The same things were measured in two ways. Each way mixes the same 11 hidden numbers, adds some noise and spreads widely along 6 directions of its own, which tell nothing about the thing.
Some things both ways: the first way, then the second way.
-15	-29	24	36	33	-5	2	28	23	42	-11	-1	42	43	-20	-5	25	-13	0	33	8
-7	-43	15	32	-45	22	-29	17	-15	-24	1	16	13	-20	39	5	25	-36	-4	-43	25	21	5	15	48

-6	-3	52	58	23	-1	44	27	-6	11	28	-22	19	4	10	8	11	-31	-11	-34	11
10	6	-17	1	20	19	-15	20	2	-26	-24	-11	-16	-14	19	32	53	-1	-1	5	-37	-24	-1	47	-8

27	-10	34	-1	-16	-3	-9	-11	26	-18	-24	28	-74	-29	-11	-55	-38	-25	44	22	8
-11	-8	16	-41	14	1	8	11	-13	-19	17	12	37	-12	-11	-27	-26	2	4	29	10	15	1	19	-4

-12	11	16	1	0	-3	21	27	39	0	-2	-38	26	4	-6	50	11	-16	-26	-26	-1
-22	-32	9	-12	-2	-12	0	9	-4	-10	11	8	24	-14	16	4	-20	-10	6	-14	24	11	-9	3	16

-13	48	43	-14	10	-12	-1	-13	61	33	0	14	-42	-5	-49	-3	-1	-11	49	51	2
-5	-17	-8	22	-18	-6	-6	10	-12	-7	-16	-11	-37	-29	23	19	46	7	10	-26	-20	-8	-6	27	10

22	13	19	-9	-1	15	22	1	-6	-38	-22	18	-30	-33	23	-7	-20	-17	-52	17	-33
-11	20	30	-26	14	-12	37	-24	3	2	26	-18	40	5	-51	-17	-21	18	10	75	-28	-6	21	17	2

-14	-8	11	9	-19	-11	17	-19	47	-10	-23	24	3	2	-17	16	9	-18	17	17	26
-24	-23	-20	-30	-59	-6	-10	2	-16	-12	-1	-6	-3	-21	9	-19	-14	-19	35	6	-6	-1	34	-28	-7

-18	-15	11	-10	-30	-10	27	0	5	22	-29	34	-10	23	-15	-5	-2	8	19	31	65
42	47	-1	-45	27	24	30	12	24	-45	-43	17	26	-10	1	-17	-50	11	-13	18	-24	39	2	22	-14

2	-36	2	-4	-53	17	-3	-21	-29	-16	11	57	-24	-3	40	-5	3	-9	-32	-4	37
18	-41	8	-18	-19	15	16	-55	-34	-37	-12	20	14	8	-2	4	-11	13	-33	41	-42	22	22	4	46

2	3	-11	-24	-10	11	54	-30	-52	-22	35	24	-33	-39	25	17	-36	-3	-25	-59	-12
22	-44	10	-15	10	9	18	-32	34	-24	12	-1	33	8	19	20	13	3	-58	34	-33	0	31	13	51

56	-26	14	40	17	0	22	11	-12	-28	30	-27	9	42	9	-46	-30	5	32	-2	-7
18	-20	13	-6	-16	37	25	-18	9	-29	-33	-40	24	-38	31	19	20	2	-15	29	-10	27	19	43	52

9	-4	11	15	4	-46	-9	44	2	23	11	-51	34	5	5	27	-4	-11	-42	-8	5
2	3	-23	17	-11	-24	3	-20	-10	31	26	7	-42	39	-23	5	23	18	-18	-36	-41	-26	22	-47	9

9	61	17	-28	-26	-22	29	22	23	-4	3	-6	-46	7	-8	0	15	10	21	6	7
-1	32	-5	4	31	-20	3	-47	-13	47	8	18	-4	53	-57	-19	-3	13	6	49	30	-26	1	-35	-33

19	-24	23	44	40	20	-22	-6	-42	-9	32	-25	11	20	-3	-18	-5	-34	10	-35	-19
-14	-29	-12	-1	2	11	-16	43	-2	-12	-11	-11	-4	-24	45	33	4	-24	20	-23	29	-6	-44	36	0

4	31	15	-33	-25	-6	0	-4	41	4	-14	17	-65	-4	-19	-32	-15	-6	53	30	21
-27	-35	-3	-14	-34	-29	17	-16	-2	15	17	-10	25	-13	-11	-29	-7	-20	22	33	-7	-30	16	-12	37

26	-60	39	67	42	-11	-35	-19	-2	-11	21	-15	26	15	18	-31	-7	-28	1	-31	-27
-5	14	-12	-13	-26	3	-17	-31	-19	13	-6	15	3	9	-13	-24	-26	-2	11	-10	-2	-3	38	-42	0

4	17	-25	-37	-10	-14	23	-28	-17	-7	6	39	-35	-9	3	-6	-30	13	11	24	-18
8	-45	4	-19	-34	17	10	-10	29	-29	-6	-18	24	-21	34	13	-15	-18	-20	14	-38	9	30	5	30

8	8	-10	-24	-41	-12	-22	22	45	2	-6	-7	-26	17	6	-11	-7	-8	4	33	12
-12	3	10	3	20	-17	22	-14	-31	10	4	19	10	36	-46	-15	-18	16	-7	0	43	32	-8	-27	-24

18	6	2	-10	-15	18	32	-28	-27	-10	22	39	-31	21	16	-34	-36	10	2	44	18
0	60	-2	2	-4	-7	-1	-40	-16	56	18	0	-12	28	-57	-51	10	24	8	14	23	-11	45	-47	-17

21	11	-9	-31	-16	-3	-20	-43	-33	-17	25	49	-48	-23	7	-10	-8	2	2	14	-18
-7	-22	1	10	20	5	-12	-23	-16	4	6	-12	-4	51	-11	69	17	9	-20	4	24	-1	0	8	-7

10	-5	-21	-69	-58	-18	0	-2	-3	7	-19	49	-44	-19	-15	13	-20	23	0	35	30
25	-16	1	-22	-7	20	-5	24	13	-13	-3	17	3	-13	37	-3	-49	-5	-21	-33	10	31	-23	16	11

25	21	0	-12	-16	-8	7	42	4	2	1	-21	-17	41	0	-23	-3	12	11	40	4
-11	28	-14	23	24	-2	39	2	16	50	-15	-73	-8	9	-25	29	33	0	29	37	11	-40	-28	15	-10

27	-33	-28	-19	3	14	-43	-22	-66	1	28	29	-15	5	12	-29	-34	-5	-14	20	-22
3	-27	-5	28	-38	17	-25	36	-10	4	6	13	-24	-6	39	2	-10	-20	-8	-85	23	20	-25	-8	16

-7	4	14	-12	-19	-42	-18	28	85	25	-7	-15	-11	-12	-20	19	11	-12	15	3	0
4	31	-20	14	1	-28	15	2	2	44	-20	-5	-36	22	-40	-23	7	8	7	-17	11	-15	-1	-21	-39

-3	34	11	9	31	30	24	-9	-27	24	23	4	-18	57	-22	-43	-30	-2	37	71	2
-5	42	-3	19	18	13	5	29	2	12	-15	-16	-6	-15	-1	-10	28	1	20	-19	28	3	-12	9	-19

-23	36	16	-16	49	-39	24	9	51	32	-20	-2	7	-20	-42	30	14	0	-10	17	-54
-7	-19	5	55	-58	-23	-16	-16	25	36	30	-2	-25	7	1	-15	43	-20	-3	-23	-9	-30	41	-33	25

13	-23	11	8	-18	-20	-12	12	-36	11	0	9	-14	17	17	-32	-6	-3	-7	5	38
1	-10	-13	-9	-10	-5	-8	4	11	9	9	-8	-17	-4	15	19	-2	-4	8	0	-37	-36	-6	17	15

-1	-17	1	-12	-15	-3	-14	4	-19	29	-15	20	-12	36	-9	-26	-29	6	2	68	34
2	23	4	-20	25	4	18	2	6	13	7	-8	14	4	-13	-4	-27	13	-4	-2	7	8	-8	5	1

9	-33	3	6	-12	27	27	2	-47	-24	1	35	-30	-7	43	-24	-18	-10	-47	-20	-17
12	29	3	27	20	18	22	-26	10	23	12	-8	4	17	-25	-23	28	9	-12	41	-5	-13	5	-22	-7

Other things, the second way, with their names:
<334>: 10	26	-8	9	-16	-6	24	8	3	-7	-28	13	-19	-9	-8	-27	-33	-4	29	15	-26	4	-27	-5	-33
<893>: 7	35	24	28	1	7	10	-26	29	22	8	2	22	9	-18	-25	-13	-1	-9	1	9	10	26	-28	1
<48>: 18	16	-4	2	9	0	20	-9	-12	5	-3	6	-27	-2	-6	-6	7	32	-14	-17	-25	13	-3	1	9
<345>: 10	27	3	-5	40	21	-23	-8	-7	-18	3	30	-11	10	11	14	-14	23	-7	-4	3	17	-13	1	-39
<430>: 11	-9	9	-19	18	23	-28	27	14	-19	-4	16	8	-24	37	0	-9	6	-28	-48	34	36	4	25	-15
<557>: 4	29	-2	-22	4	12	-36	-26	-24	52	16	16	-4	-4	-18	-49	-18	12	9	-1	24	-25	8	1	7
<909>: -18	-18	12	-50	14	-15	-4	-18	7	16	7	-22	29	-4	-14	4	-25	7	6	43	33	-9	18	28	-10
<913>: 10	50	-23	-25	4	-15	33	-25	-8	23	-15	-2	-7	16	-53	-34	-22	12	27	53	-51	-36	5	-13	-10
<18>: -7	-26	2	10	-54	-10	-7	-30	-24	-1	12	25	-3	1	-10	-35	4	-10	-1	1	-21	-1	34	-33	29
<150>: 4	-51	22	-36	-49	-30	8	-39	-3	3	22	30	33	-1	-10	-43	-63	-6	-21	5	-12	14	35	-7	60
<311>: -33	-7	8	-38	33	-6	-2	11	-15	-7	29	11	57	54	-46	6	-36	-11	-5	8	49	16	13	-21	-31
<651>: -16	1	-2	-2	31	-14	-1	18	-2	11	10	-13	8	38	-20	47	18	1	-5	-28	31	-5	-5	15	2
<89>: -11	21	-14	20	31	11	2	29	12	2	-4	-24	-22	-7	18	34	22	4	20	-10	-1	-13	-35	7	-42
<509>: 5	40	0	-18	22	-17	13	1	-4	-1	7	57	19	29	-48	-64	-45	4	1	14	1	10	3	-39	-45
<365>: -2	-45	19	-16	9	-11	-6	-6	3	-10	-12	0	22	-12	-1	8	0	-3	-24	10	3	4	10	54	9
<662>: -12	-45	28	5	-20	-25	18	-5	1	-14	9	-7	25	-6	-18	4	8	-11	-10	20	-26	-2	17	39	38
<783>: 8	-5	1	0	-11	9	12	27	4	-34	-18	1	21	-1	-9	-3	21	-14	-16	-9	-28	17	23	23	7
<519>: 28	17	-12	6	-5	12	-13	5	3	12	-42	-2	-25	8	5	13	-11	-2	-7	-22	10	3	-16	25	-11
<687>: -1	-28	19	-3	-8	-6	-42	19	9	-6	11	23	-11	-32	42	-2	-2	-4	0	-19	44	7	-11	42	-7
<761>: 9	19	-20	-16	20	1	20	-7	2	-4	-13	-1	0	14	-19	-4	4	11	-8	17	-30	-10	12	-12	-11
<759>: 13	-10	-5	18	-30	-9	34	-30	2	-1	13	8	-9	-3	-4	-18	6	5	-15	-1	-81	-12	18	-29	55
<348>: -31	-42	12	11	19	1	-61	12	-2	-1	47	10	0	16	35	67	20	-9	-7	-41	35	-19	-7	19	0
<183>: -6	47	11	-26	-2	9	-6	-28	-1	19	-10	-14	33	38	-50	1	-46	-4	22	39	32	0	31	-9	-27
<524>: 12	34	2	-3	43	1	24	30	13	-14	-27	-6	-8	-4	-6	13	-1	23	-8	-20	9	33	-15	27	-44
<762>: 14	-13	-14	4	-15	5	14	20	-10	-43	-26	2	-14	0	-2	6	40	1	-23	-13	-53	16	22	15	-6
<425>: -12	25	4	35	-3	-12	1	-23	33	47	20	-42	-14	6	-22	14	42	3	12	14	-24	-50	34	-5	0
<471>: -17	9	5	32	20	9	9	-2	-5	-6	5	-7	15	33	-4	44	23	-3	-1	-14	39	16	-2	-27	1
<520>: 35	-5	3	6	-6	15	18	-26	-15	-13	-32	25	6	-19	-4	-39	6	7	-30	12	-56	4	2	26	46
<395>: 15	24	12	-6	-7	-3	8	-19	-2	5	-5	10	6	27	-39	-18	-24	9	-11	10	-9	14	28	-6	-13
<666>: 14	-33	-16	-5	9	24	12	45	-37	-65	-11	38	-3	2	26	13	11	-1	-35	-42	-18	46	-35	16	15
<185>: -8	10	-1	10	-3	-8	-9	-7	-10	2	10	29	-11	4	-4	-25	-5	0	13	2	14	2	0	-31	-24
<274>: 24	15	5	-19	6	7	-11	33	5	-20	-16	56	-5	-8	17	-46	-60	6	-18	-54	40	61	-17	-12	-49
<504>: 17	33	-14	-6	13	18	2	22	-2	-17	-17	11	-31	-13	12	-7	-10	17	7	-11	-24	13	-22	2	-45
<729>: 0	-8	-15	22	-47	-4	8	13	0	-10	-10	-14	-50	-47	23	-16	34	1	22	-12	-69	-16	7	3	0
<747>: -12	47	-24	1	24	1	-2	8	-16	38	-9	-15	-9	32	-44	-2	3	-1	23	-12	-1	-31	-3	-15	-39
<543>: -13	11	6	33	6	25	-16	17	8	5	-7	-15	6	8	23	38	9	-11	-2	-60	60	26	-3	-13	-11
<300>: -14	0	-3	-12	-17	8	9	-31	-20	20	15	-5	23	11	-17	-17	-15	-5	12	21	5	-9	18	-33	30
<656>: -23	-19	7	16	13	1	-13	-4	-30	-9	18	5	7	37	-9	53	21	6	-20	-51	16	18	16	-9	21
<462>: 5	-1	8	-20	-42	-1	-14	-2	-9	2	14	35	10	-9	-9	-63	-34	-11	6	1	6	11	22	-14	5
<328>: 46	21	5	-28	-8	20	40	-18	4	-55	-46	31	28	-11	-15	-36	-32	4	-19	49	-63	29	15	19	22
<821>: 3	31	13	-24	28	8	-37	0	13	15	28	38	8	1	4	-30	-54	6	2	-5	18	-7	-9	-1	-34
<538>: 5	-7	4	-36	33	-5	10	41	11	-24	-17	10	28	2	-2	4	-43	-2	-13	-20	27	33	-21	34	-28
<513>: 1	-84	33	-5	-25	6	18	-62	-24	-47	22	29	39	-3	22	-4	-1	11	-52	38	18	59	42	-27	53
<91>: -6	-14	37	17	30	-29	30	-25	15	8	29	7	42	41	-45	5	17	3	-28	50	31	2	9	10	16
<445>: -2	-57	-4	-17	-63	-21	-17	-21	-36	9	18	36	-5	14	-13	-44	-15	-18	-7	12	5	-11	14	-9	33
<510>: -8	39	-1	-4	18	-8	2	-23	14	41	7	-17	-2	6	-22	-11	-9	16	15	19	25	-17	12	-17	-20
<107>: 0	37	18	-16	14	2	11	-17	3	-7	1	15	30	-8	-28	-34	-33	-1	26	65	-24	-11	-1	12	-14
<717>: 16	50	-8	7	7	-2	54	-43	45	35	-23	-68	-18	-33	-14	1	18	29	16	51	-92	-43	25	6	11
<195>: -6	-11	-1	9	-25	-2	17	9	-2	5	-7	-20	-3	-12	-1	-2	6	-14	20	19	-5	-12	-15	15	11
<278>: 5	59	-18	-24	10	-10	9	12	22	59	-20	-10	-6	-28	-18	-59	-56	-7	51	22	19	-40	-38	8	-35
<8>: 8	-18	5	4	-7	14	-8	8	-9	-18	0	25	14	2	11	-4	-9	-7	-27	-36	-7	19	2	5	20
<323>: -11	1	20	-16	-7	-14	-25	-20	-3	5	27	25	21	33	-28	-9	-22	-2	-3	13	29	3	37	-12	-17
<577>: -1	-13	-18	27	-30	-14	7	1	8	38	16	-5	-33	-20	23	-14	12	-4	6	-41	-27	-33	-14	-19	42
<518>: -9	14	-6	-24	10	22	33	28	-5	-8	0	-20	43	-6	-16	-22	-9	-11	1	-7	-1	14	6	-1	11
<104>: 4	29	7	-1	9	1	-22	-3	24	20	8	8	0	6	-11	-15	-15	-3	7	5	0	-19	10	6	-28
<270>: 17	-33	14	-34	-26	-20	-7	-24	-10	-16	-8	56	10	-2	1	-43	-73	-1	-12	20	8	24	-5	8	6
<649>: 16	18	-12	-15	-17	0	7	-7	-15	6	-30	0	-15	20	-28	-20	-9	9	-2	11	17	16	12	-3	-25
<33>: -1	-20	-4	-14	0	5	-7	32	-5	-17	-6	8	-12	-31	35	2	-27	-6	16	-6	-2	4	-50	37	-12
<458>: 2	-19	-20	3	12	19	-30	32	-9	27	13	-8	-20	21	16	26	15	-10	-10	-32	39	-18	-37	16	-10
<616>: 8	-20	22	13	-11	11	-7	-31	14	-8	18	15	36	2	2	-7	20	-11	-34	13	-20	-6	41	3	54
<685>: 13	32	-13	-30	26	-6	46	-47	19	23	-13	-28	6	-17	-28	-28	-6	26	7	79	-60	-37	17	1	7
<188>: 13	16	6	-5	52	-13	31	-10	17	18	9	-6	24	47	-49	10	18	10	-29	47	-3	-20	-3	23	6
<837>: -15	0	-30	17	-9	-6	-16	6	-22	53	19	9	-28	36	-17	-19	2	-9	6	-42	52	-15	-14	-61	-23
<173>: -11	-21	0	-13	8	-3	2	-7	-4	17	4	-30	-6	-13	-4	2	25	17	-6	21	13	-3	18	19	-16
<81>: -9	-30	3	-7	-35	16	-8	-15	-7	-10	-3	-17	-4	-43	47	18	-11	-7	23	9	-10	-4	-7	21	38
<84>: 29	71	16	-12	47	-8	17	1	47	10	-24	-4	0	19	-32	0	-28	28	-10	14	13	16	9	24	-53
<219>: 13	-13	-14	10	-61	-21	8	-17	17	37	14	25	-37	-28	21	-74	-28	-10	13	-3	-14	-21	-5	-46	16
<854>: -20	-5	-6	32	-11	-7	13	-42	-26	37	26	-22	-21	29	-21	12	45	16	-2	3	23	-5	26	-53	12
<106>: -3	25	-22	-19	14	-9	19	-8	7	67	-1	-23	-2	11	-29	-30	-32	-1	25	30	37	-35	-27	-15	-20
<480>: 20	22	14	-18	-18	6	-31	-24	-10	-14	4	59	-7	-8	-1	-48	-34	11	-5	-1	-22	12	27	-6	-6
<614>: 14	19	4	-14	5	5	3	6	5	8	5	7	2	-14	-19	-48	4	17	-22	-14	-23	9	31	10	-5
<511>: -23	-44	-7	-2	-1	-8	3	17	-27	-18	18	15	5	-4	20	19	-4	-10	3	-26	2	5	-27	-3	23
<601>: -27	42	3	44	20	-16	-6	37	13	40	13	-28	-35	-5	-9	19	25	2	44	-26	27	-25	-35	10	-50
<116>: 0	-51	7	6	-11	0	-13	-19	-29	3	21	17	1	12	1	5	19	1	-27	-2	4	-3	-2	17	41
<450>: 6	31	-9	-9	-33	-1	4	-26	-1	26	12	40	12	-19	-9	-87	-49	-12	19	0	-32	-22	13	-52	29
<467>: 17	17	-9	-46	-6	6	14	8	21	11	-7	20	27	-11	0	-61	-77	-14	7	19	14	3	-16	-14	-9
<630>: 5	-51	3	-3	2	4	59	-4	1	-14	-11	-30	15	-25	14	-4	11	3	-19	47	7	25	-24	16	25
<167>: 17	28	-32	35	-15	16	8	-4	-3	-15	-26	7	-52	-19	25	-5	43	8	5	-18	-62	-8	0	-28	-9
<846>: -7	-3	-23	30	-19	21	-1	38	-6	-23	-44	-25	-18	-7	25	48	28	-30	29	-21	3	-2	-29	16	-13
<506>: 7	4	-24	20	-31	6	37	-6	-13	-36	-13	14	-12	-8	10	-6	16	-5	2	-18	-74	7	12	-45	38
<101>: -38	-2	-1	15	5	-2	-50	19	-10	44	16	-18	-21	-2	9	17	4	-14	42	-18	73	-26	-24	9	-49
<59>: 1	-22	4	27	-57	-8	13	4	45	5	-5	-29	-6	-16	31	26	-22	-30	11	-32	-35	-10	7	-2	38
<740>: 8	22	-20	10	5	11	23	8	33	33	-14	-64	-40	-47	25	8	35	13	24	23	-36	-40	-21	30	-8
<478>: -2	-13	15	-9	25	16	-7	-21	-6	-18	1	-3	3	-16	30	42	-14	17	7	36	-1	1	-29	40	3

Some of these things the first way, each followed by its name:
-4	5	30	-11	-19	-27	21	22	40	18	-29	12	-20	21	13	-10	-8	23	-19	50	8
<717>
0	11	11	-1	27	33	-3	-26	-51	1	45	19	-8	-27	-2	26	-13	-30	-36	-4	-40
<116>
-11	16	4	-56	-28	-12	16	-7	30	-6	-27	24	-41	-37	-29	36	6	4	-6	-19	-2
<219>
19	13	7	-10	-24	-11	30	7	9	-11	5	-3	-23	31	14	-24	-17	18	11	15	17
<510>
16	-22	27	-6	-30	26	-11	-30	-35	-27	4	48	-56	-30	31	-29	-8	-24	-11	-21	22
<913>
28	-48	23	31	30	6	-27	-15	-12	-24	-1	-6	-7	2	8	-39	-9	-24	7	-41	-22
<471>
-21	-3	28	33	22	21	16	32	-18	39	36	-13	32	29	17	21	9	-19	-47	9	-4
<520>
36	-24	-12	28	21	7	-14	-10	-62	-10	64	-10	21	33	32	-22	-6	-3	-7	-24	-21
<519>
8	36	3	-31	-20	3	15	-25	-30	-8	7	36	-61	-8	-5	-21	-31	0	13	41	0
<504>
31	5	16	26	-7	-33	-11	65	12	17	17	-47	4	45	24	-35	-7	-1	9	37	16
<747>
-30	24	21	-19	10	-13	32	4	8	51	-18	44	-32	16	-20	-23	-8	13	20	66	17
<616>
-5	-33	9	15	-12	-2	7	-4	-42	2	15	24	-3	2	47	-12	-1	-10	-48	-24	18
<348>
-6	3	6	17	-13	-5	13	14	-3	9	1	3	-9	29	19	-26	-12	-13	-14	33	20
<729>
-46	-15	-6	9	1	23	32	-6	-24	48	17	43	19	23	14	10	-32	-14	-49	67	17
<614>
54	17	40	12	19	-15	-12	7	2	-26	11	-50	-43	-14	-8	-44	-29	-20	47	-37	-17
<506>
18	38	16	-27	-9	-16	30	39	7	3	8	-21	-39	-30	-9	8	-10	-8	2	-17	-2
<188>
9	-5	-12	-9	-19	-5	8	24	-22	11	21	2	-7	12	29	-11	-19	0	-21	14	12
<8>
5	-19	-13	1	12	-2	7	3	0	8	9	1	26	41	8	0	-6	14	-11	22	-15
<543>
-13	20	4	-14	-23	4	10	-20	-10	5	-9	35	-53	29	4	-46	-8	-1	30	33	33
<185>
6	-9	6	28	-1	-2	21	5	20	-10	30	-11	6	4	15	7	-25	-23	-12	-4	-18
<173>
9	45	44	-3	9	4	41	26	15	-19	-26	-2	-28	-12	6	0	19	-6	-23	9	-21
<107>
-11	-11	-19	-27	-53	9	14	-11	-8	-22	11	26	-4	-12	36	39	25	-7	-48	-46	22
<270>
-5	-29	57	40	34	-18	-11	8	25	20	-33	6	3	-2	-36	-14	18	-28	22	5	7
<328>
21	-23	-17	-29	-42	11	0	0	-53	-7	30	40	-33	-27	16	9	-19	-6	-24	-7	9
<458>
-33	-10	37	-2	-26	10	28	-7	19	5	-13	36	-21	-21	8	27	19	-17	-28	-29	27
<167>
31	47	9	-21	8	-14	-1	7	10	3	32	-26	-16	-9	-3	8	-24	1	3	22	-24
<656>
31	19	0	-29	5	-1	-8	-54	-17	-19	-7	67	-49	2	-7	-48	-11	18	36	71	-20
<183>
44	-8	30	-4	7	-15	-27	-23	31	-28	-1	5	-47	-27	-20	-27	-28	-13	33	-2	-38
<854>
49	-17	36	4	-9	-20	-17	13	26	-15	-19	-3	-34	1	-13	-39	-14	0	38	15	7
<300>
11	11	16	12	30	-26	-16	44	-17	41	9	-58	22	53	-26	-12	-16	3	8	29	9
<577>
-19	-10	42	1	-20	-34	7	22	62	25	-29	5	-14	-20	-23	20	10	-16	12	-3	29
<761>
-30	42	4	12	29	-28	22	53	19	51	-23	-44	24	68	-38	-15	15	-1	15	57	16
<91>
11	25	17	-24	-14	-3	-16	-3	1	-1	-8	17	-52	-9	-23	-12	-9	-11	23	28	-1
<33>
-8	-13	17	27	32	-21	17	-1	17	31	14	-10	22	22	-26	3	-30	-6	18	23	-10
<430>
-9	-29	13	51	51	6	5	7	-10	16	19	-14	34	2	3	-6	-12	-43	-17	-7	-25
<783>
-13	-6	4	-17	-32	16	13	-6	-18	-9	-7	35	-37	-1	26	-9	-7	-9	-25	0	13
<89>
20	-12	27	16	14	-18	-26	-18	18	-2	-5	13	-38	-7	-8	-51	-10	-21	34	10	-11
<18>
-1	8	9	-20	1	6	2	-24	24	-4	11	14	-32	-32	-7	10	-29	-18	-2	-1	-25
<524>
6	-6	-7	-7	7	25	-1	-11	-76	-4	24	5	-9	2	37	-8	-28	-14	-57	-12	-7
<759>
-33	-53	24	48	21	0	-30	-1	-9	23	-24	9	7	14	10	-30	1	-45	-17	-12	9
<509>
-39	1	45	21	23	-13	20	-6	8	39	-26	32	19	16	-21	15	24	-8	-24	45	16
<480>
5	2	22	-1	3	-18	-16	1	25	6	-1	9	-8	-32	-36	23	18	-31	12	-3	-6
<445>
